The rows are grouped in 4 ways, from coarse to fine. Each group lies inside one group of the grouping before and may be the whole of it. The rows also spread widely along 18 directions, which tell nothing about the answers.
(in the rows, 128 means zero)
Some rows, each with its group in each grouping after it:
[209 170 147 107  88 154 147 174  76 160 149 177 153 140 116 115  69 131
 113 150 109 157 139 137  94  92 171 165 176  97 111 113 123 138 161 172
 143 166 133 155 164 110]
vek k_325 k_30 nek
[121 163  77  98 206 119 146 118 116 135 133 127 123 160 118 151  99 126
 146 151 122 157 143 131 179 149 155 118 153  93 176 156 167 145 189 141
 134 145 121  70 199 107]
vek k_325 k_440 fodi
[144 124 119 151 100 113 149 125  81  89 175 126 142 118 152 141 106 134
 135  90  78 109 122  72 151  58 159 171 162 137 142  81 116 120 167 185
 178 163 134  53 116 167]
vek k_244 k_273 bidun
[187 201 110 138  72 153 143 145  78 145 119 128 128 119 107 136 139 155
  87 151 109 168 126 107 157 108 107 155 183 111 129 141 173 140 125 193
 139 135 122 160 133 124]
vek k_244 k_342 lag
[140 154  97 181 147 154 156 139 189 126 113 173 131 113 132 136 106 107
 170 153 162 157 118 139 112  91 189 131 164 166 150  99 188 153 155 111
 168 140 106 116 195 150]
vek k_244 k_342 mib
[150 120 157 153 170 205 133  95 132 201 172 104  77  89  86 142 102 135
 155 119  78 115 113  91 147  85  89 116  83 170 145  82  63 122  80 161
 106 142 142 117 103 145]
vek k_78 k_870 Tez
[192 164 158  68 144 124 165 168  59 129 123 122 183 189 134 148  80 112
  96 137 107 142 162 133 106 139 127 129 180  55 119 136 163 166 136 171
 128 155 113 153  99 127]
Gur k_46 k_2 Gom
[107 127 133 134 139 183 119 116 153 117 124 103 125 152 115 120 120  84
 143 138 143 182 128 111 148  82 154 128 136 152 143 113 147 163 198 160
 100 122 132 123 165 112]
vek k_78 k_781 tolo
[158 159 134  98 115 207 150 143  89 178  95  86 133 154 126 103 101 145
  99 141  76 182 154 143 132 169 133 118 143 144 126 108 139 153 107 126
 132 154 120 167 103  82]
vek k_244 k_273 zigal
[134 149 137 122 158 157 173  96 132  88 157 129 141 132  84 157 105  88
 143 128 141 117 115 111 148  80 129 110 181 108 125 127 117 105 126 175
 130 145 145  92 178 176]
vek k_78 k_781 bomam
[199 167 156  82  99 176 188  78  96 142 187 117 137 128 121 103  95 116
 148 156  79 125 107 100 116 109 107 164 131 139  84 101 183 163 133 113
  81 160 207 169 148  97]
vek k_325 k_440 valum
[146 116 126 101 108 133 105 130 110 127 158 107  80 157 157 125 107 122
  67 146 106 199 108 131 154 110 144 115 123 139 157 129 182 141 174 150
 118  99 123 149 111  89]
Gur k_971 k_138 pum
[129 157  78 134 129 163 195  91 109 116 118  75  91 112 134 105 145 158
 110 137  71 148 125 104 168 111 148 119 131 195 181 112 164 147 108  63
 176 168 152  89 171 131]
vek k_78 k_781 tolo
[ 85 159 120 199  87 185 126 103 107 115 132  68  73 128 149  99 138  75
 137  91 140 142 144  59 187 116 151 133  60 204 202 121  31 116 154 151
 157 153 109  59 168 161]
vek k_325 k_440 valum
[131 160  99 145 122 142 164  93 167  66 127 120 120 138 138 115 121  61
 123 139 153 132 117 121 163 124 183 127 153 159 122 125 179 143 149 108
 142 116 110  85 197 157]
vek k_325 k_440 fodi
[171 121  94 146 149 118 163 114 164 134 159 122  86 133 138 143 113  84
 131 147 133 111  90 113 128  96 159 117 119 165 129 146 148 133 151 130
 144 115 100  94 154 139]
vek k_244 k_342 mib
[161 132 100  78 165 129 166 107 154 113 125 115 136 173  85 142 127  94
 101 154 107 113 126 140 162 117 142  96 177 120 133 145 144 165 103 151
  99 123 141 100 174 136]
vek k_325 k_440 fodi
[156 132  82  87  59  96 115 108  82 106 198 132 153 240 186 115  96  99
  52  91  86 119 155 115 208 154 187 171 186  91 103 140 160 139 132 209
 107 177  96  66 113 122]
vek k_325 k_440 fodi
[183 167 119 166  54 178 135 154 107 167 142 160  63 120 135  69  88 108
 104 149 141 183 124 134 110 101 200 136  91 192 178 115  72 106 143 107
 180 157 125 139 212 108]
vek k_325 k_440 valum
[155 131 107 111 119 157 192 105 104 131 131  73 121 137 153 133 127 120
 141 139  96 136 110  94 127 134 125 113 120 175 140 122 132 131 130 108
 153 154 144 127 114 107]
vek k_244 k_342 mib
[138 153 109 138 157 141 170 128 143 121 118 114 137 145 130 136 112 113
 137 137 121 125 134 128 136 127 154 117 157 145 152 119 157 154 125 123
 155 151 115  96 147 149]
vek k_244 k_273 zigal
[118 157 151 139 157 162 162 159 143 164 107 106 119 108 112 129 105 116
 155 130 106  96 156 147 132 165 137 111 154 128 132 141  57 127 152 161
 153 124  98  71 112 145]
vek k_325 k_440 fodi
[ 89  97 138 112 196 112 153  94 171  78 148  79 117 125 152 165 107  74
 191 154 154 146  86 113 146 132 125  83 121 138 147 132 163 112 222 139
 126  75 152  94  97 108]
vek k_78 k_870 Tez
[166 141 107 148 226 130 132 168 160 157  79 144 111 111 104 138 101 138
 141 164 112 170 139 146 109  91 174 113 127 146 189  91 194 196 148 102
 165 108 102 113 156 133]
vek k_244 k_342 mib
[106 201 133 141 102 184 117 118  89 165 162 147  90 141  92 109 105 139
 139 129 129 173 159 126 175 135 106 123 131 133 222 128  65 103 123 172
 111 184 181 121 198 123]
Gur k_971 k_138 pum
[154 165  99 176  85 197 180  92 149  81 134 128 141 124 147 109 109  71
 112 106 123 126 120  99 134  82 209 173 167 183  65  82 183 152 121  99
 166 162  71  92 203 182]
vek k_244 k_273 zigal
[138 146 111 113  78 138 150 134 156  89  92 100 112 154 105  97 159 100
  62 163 123 151 129 154 170 121 152  94 173 163 166 150 138 158 119 144
 123  99 150 122 160 128]
vek k_325 k_440 fodi
[154 136  82 119 163  92 138 131  73  88 130 111 132 177 126 148 117 117
 110 122 116 158 134  86 165  74 164 121 128 128 223 114 132 150 146 152
 169 163 135  75 178 146]
vek k_244 k_273 zigal
[168 183 165 136 150 109 133 174 149 137 112 138 109 149 101 103  94 101
  95 162 147 124 157 189 132 164 137  88 146 111 180 139 126 140  92 147
 135 103 126 120 107 158]
vek k_78 k_870 Tez
[134 161 133  97 218 148 195 106 123 131 160 122 145 159 106 169  90 118
 133 141 123 117 138 123 141  91 130 115 161  79 148 149 193 169 147 128
 118 173 129  93 193 170]
vek k_325 k_440 valum
[231 142 129 134  75 120 179 156 104 158 140 115 136 136 123 129 140  92
 153 149 113  82 109  73  78  66 132 166 119 174 119 134  69 174 159 164
 134 150 135 134 137 127]
vek k_325 k_440 fodi
[145 210 125 113  64 133 167 120 101  65 131 133 157 173 149 120 102  64
 113 134 172 143 144 138 147 197 146 127 196 105 108 152 138  92 133 156
 145 143 115 124 161 142]
Gur k_971 k_138 pum
[212 183 103  86 127 109 156 140  97 151 107 103 115 158  85 117 142 115
 102 163  80 106 145 121 132 145 109 129 145 142 146 150 110 184  98 144
 107 127 142 125 150 111]
Gur k_971 k_138 pum

New rows, each followed by its group in each grouping:
[ 99 107 114 122  84 136 170  84 182  93 188 114 133 174 171 124 117  73
 152 131 144 108 104 127 155 129 160 119 169 165 111 138 138 112 164 151
 108 149 151  90 131 124]
vek k_78 k_870 Tez
[121 110 132  82 221  94 233 122 162  66  86  48 171 136 112 199 142  78
 188 161 140  73 100 118 112 152  88  44 173 123 145 164 112 127 146 140
 157  94 148  87  86 154]
vek k_244 k_273 zigal
[172 145  88 124 196 111 107 161 122 205 145 146 116 167 161 124  68 141
 148 146  87 156 152 140 125 150 188 166 121 119 146 114 200 198 196 125
 134 152  79  93 130  77]
vek k_244 k_273 zigal
[145 127  92 135 155 115 139 125 101  96 123 108 113 129 150 128 107 125
 117 126 100 167 126 100 155 103 180 126 131 148 171  93 157 134 156 121
 186 133 113  76 137 130]
vek k_78 k_781 tolo
[157 161 100  81 135 107 145 127  77  50  80  86 169 171 102 123 142  88
 133 144 111 166 142  87 158 111 145 134 159 121 165 115 143 174 178 162
 131 118 168 103 167 109]
vek k_244 k_342 mib
[164 107 125 133 122 147 182 129 197 154 154 147 163 173 141 151  97  45
 209 146 177  79 109 128  76 135 162 114 157 167  84 131  66 118 134 159
 119 158 108 123 135 128]
vek k_78 k_870 Tez
[144 146 118 131  96 110 127 135 156 113 157 161 134 145 130 112 109  85
 158 140 124 117 133 132 140 124 160 153 176 134 126 125 122 149 176 183
 103 123 156  95 154 114]
Gur k_46 k_2 Gom
[121 162 140 137  93 192 144 133  92 126 111 113 144 109 120 116 121 146
 123 107  71 153 160 107 153 116 132 148 173 139 134  82 113 145 119 166
 142 154 137 119 120 137]
Gur k_46 k_2 Gom
[ 78 130 158 147 144 223 172 106 164 149 152 123 133  98 121 140  94 116
 214 135 140 156 116 120 118 100 131 117 156 155 127 102 107 104 190 144
 131 161 157 123 156 121]
vek k_78 k_781 tolo
[208 130 133 110 136  87 208 123 138  52 124 109 141 141  87 149 136  50
 142 167 163  84  83 103  90  67 129  81 149 156 156 139  81 120 104 139
 158 110 177 118 160 173]
vek k_78 k_781 bomam
[123 108 167  87 140 214 157 102 151 162 154  75 114 151 118 129  95  65
 145 119  92 102 130 121 116 140 123 113 131 152  58 132  58 136 156 159
  76 124 106 114 115 111]
Gur k_971 k_138 pum
[182 184 150 103 137 164 170 172  30 152  96  72 146 181 128 147 118 109
 100 138 131 174 160  85 103 105 107 129 110 104 174 162 122 181 165 149
 139 172  99 170 145 123]
Gur k_46 k_2 Gom
[154 129 141 137 121 158 159 141 144 127 123 109 104 111 144 120 108 116
 101 143 106 151 112 141 120 111 154 113 142 155 121 113 165 135 144 124
 158 103 110 131 100 131]
vek k_244 k_342 mib
[157 152 128 138 114 125 148 134 112 101 125 111 123 119 126 141 122 101
 134 150 143 147 109 102 140 118 126 115 135 140 164 132 115 121 150 166
 151 113 142 128 130 133]
vek k_325 k_30 nek
[159 145 126 129 102 159 147 121 152  35  57  75 113 112  65 129 169  28
  93 163 171 162  89  98 151  73 142  87 144 169 123 145  93 134 160 167
 134  36 119 132 191 147]
vek k_325 k_440 fodi
[124 140 145 162 111 202 176 105 133 121 157  98 101 150 149 138 102  78
 105 121 174 154 110 109 135  93 148  97 110 165 147 134 120  95 121 121
 155 165  90 133 159 170]
vek k_78 k_870 Tez
[251 124  94  82 179  88 116 155  81 107  50  90 100 165  68 122 129  68
  75 159  99 152 132 103 130 131 139  65  80 159 199 107  49 160  45 138
 150  72 125 135 136 112]
Gur k_46 k_2 Gom
[ 85 169  97 153  75 136 122 128 122  79 109 123 108  84 112 106 145 160
 126 137  99 179 128 134 203 129 143 123 193 153 192 109 128  97 161 175
 169 109 178  83 146 116]
vek k_244 k_273 zigal
[150 180 158 129 158 157 177 124 119  89 110  95 139 129  93 148 132 113
 102 153 143 155 125 120 139  82 102 108 164 111 157 134 205 162 119 139
 130 122 142 149 142 176]
vek k_78 k_781 bomam
[173 153 125 101 152  88 179 135 137 151 154  87 102 138 114 138 128 116
 138 171  98  80 106 133 129 139  97 119 145 127 133 185 137 156 170 155
 112 106 151 100 104 111]
vek k_244 k_273 zigal
[ 97 167 110 135 147 111 152 124 120 114 128  69 121 173 165 152 135 104
 131 139 161 143 138 115 181 182 109 103 134 120 181 182 161 130 174 159
 133 133 103  95  99 128]
vek k_78 k_870 Tez
[170 150 119 173 113 145 157 102 157 142 165 135 106 124 118 150 129  89
 171 152 173 123  86  95 130 101 103 114 121 175 156 127 119 111  95 161
 126 142 150 148 141 148]
vek k_78 k_781 bomam
[145 165 145 123 134 131 172  90 153 107 154 109 111 107 119 111 116  89
 172 157 118 100 111 118 146 151 110 122 129 151 133 121 141 136 136 126
 108 108 190 105 134 130]
vek k_325 k_440 valum
[121 114 163 131 144 174 130 119 150 117 146 122 116 114 124 126  87  76
 168 130 126 148 118 118 122 109 141 116 126 147 127  94 102 126 172 156
 116 105 146 120 130 121]
Gur k_46 k_2 Gom
[154 156 131 107 128 103 163 170 130 145 117 113 126 132  95 125 128 131
 130 158  98  93 144 152 131 136 127 117 184 119 145 163  79 139 157 181
 136 120 142  85 112 122]
vek k_78 k_870 Tez
[112  91 104 128 128 148 144 116 179 160 155 143 132 152 124 170 123 153
 141 142 122 143 105 146 162 121 110  80 189 149 172 119 138 112  87 191
 119 150 158 136 100 121]
vek k_244 k_273 bidun
[155 141 112 108 176 125 188 117 100 121 161 131 119  83 143 173  81 131
 183 139  96 125 100 100 108 111 145 138 155 118 107 117 143 102 204 120
 183 135 119  83 155 121]
Gur k_971 k_138 pum
[ 99 170 107 130 129  96 199  73 118  64 172  91 142 150 147 145 133  98
 180 124 139  86 125  89 181 149 109 119 152 139 181 144 127 106 138 141
 140 172 185  54 144 163]
vek k_78 k_870 Tez
[141  85 152 103  95 186 164 112 138  99 135  84 145 152 139 139 112  87
  76 108  93 126 113 121 139 107 145  97 174 143  68 107 120 114  96 177
 131 115  99 127  65 151]
vek k_244 k_342 mib
[103 144 124 130 205 142 159 123 138 169 156 130  96 134 126 148  82 127
 190 150 147 145 130 138 141 144 131  84 104 131 225 143  97 108 166 121
 148 161 157  89 171 121]
vek k_325 k_440 fodi
[172 132 111 121 107 137 151 113 130 144 167 112  67 126 125 100 116 118
  77 143  79 118 108 127 156  95 160 131 122 164 137 136 132 143 135 125
 129 120 134  93 154 126]
vek k_325 k_440 fodi
[141 181 150 147 134 131 151 103 127  98 157 132 140 131 149 105  90 101
 175 137 134 138 137 116 139 139 139 149 126 141 157  78 188 147 138 111
 128 149 173 115 128 143]
vek k_78 k_870 Tez
[129 139 173 105  92 135 194 142 108 100 127  42 125 162 158 109 143 112
  98 153 120 138 122 123 114 110 102 104 126 161 180 158 161 167 181 116
 130 132 179 149  84 121]
vek k_244 k_273 bidun
[150 126 162 139 152 158 181 136 178 169 136  93 117 118 126 147 114  83
 151 139 118  60 120 130 107 143 118 107 136 147  87 151  86 142 129 159
 123 109  88 100  82 158]
vek k_325 k_440 valum
[124 120 146 126 113 136 181  91 192  79 167  99 143 213 162 100 117  55
  96 128 139  97 130 145 137 111 161 109 147 169 145 119 199 187  94 100
  93 158 153 111 130 177]
vek k_244 k_273 zigal
[133 153 121 141 172 110 155 132 116 115 107  60  81  87 112 118 156 140
 120 134  48 102 140  92 158  93 118 137 113 163 182 125 138 201 164 120
 139  99 144  58 120 146]
Gur k_46 k_2 Gom
[117 131 128 125 171 180 127  82 145  85 149 112 112 134 121 109  82  85
 101 107  85 148 135 120 174  95 188 137 143 129 100  78 182 151 142 127
 119 114 110  65 164 158]
vek k_244 k_342 lag
[121 165 109 174  89 150 198 124 131 152 193 164  90  96 161 113  97 166
 163 147 130 137 108 132 114  81 164 140 147 171 198 127 150 100 166  89
 188 201 179 100 195 140]
vek k_244 k_342 lag
[203 115 120  93 171 112 156 160  82 132  81 104 135 116 104 128 113 155
 129 142  45 138 137 113 109 109 143 103 126 154 183  64  95 157  88 125
 182 125 162 113  88 115]
vek k_244 k_342 mib
[147 171 140 134 141  57 126 166 178  94 102 110 102 103 112 105 140 104
 119 183 119 104 127 168 155 170 122 113 166 123 158 162 170 172 176 163
 118  33 155  91  82 126]
vek k_325 k_30 nek
[147 152 117 113 114 178 137  93  86  68  94  72 121 124 106  87 125 103
  86 105  54 154 149  94 184 125 154 129 131 165 130  64 120 146  86 126
 143 116 143  87 133 140]
vek k_244 k_342 mib
[ 92 156 186 136 154 184 167 106 134  90 127  91 161 115 111 135 101  91
 185 116 128 124 139 111 139 134 101 110 150 128 141  88 108 120 137 158
 127 134 168 105 106 166]
vek k_244 k_273 zigal
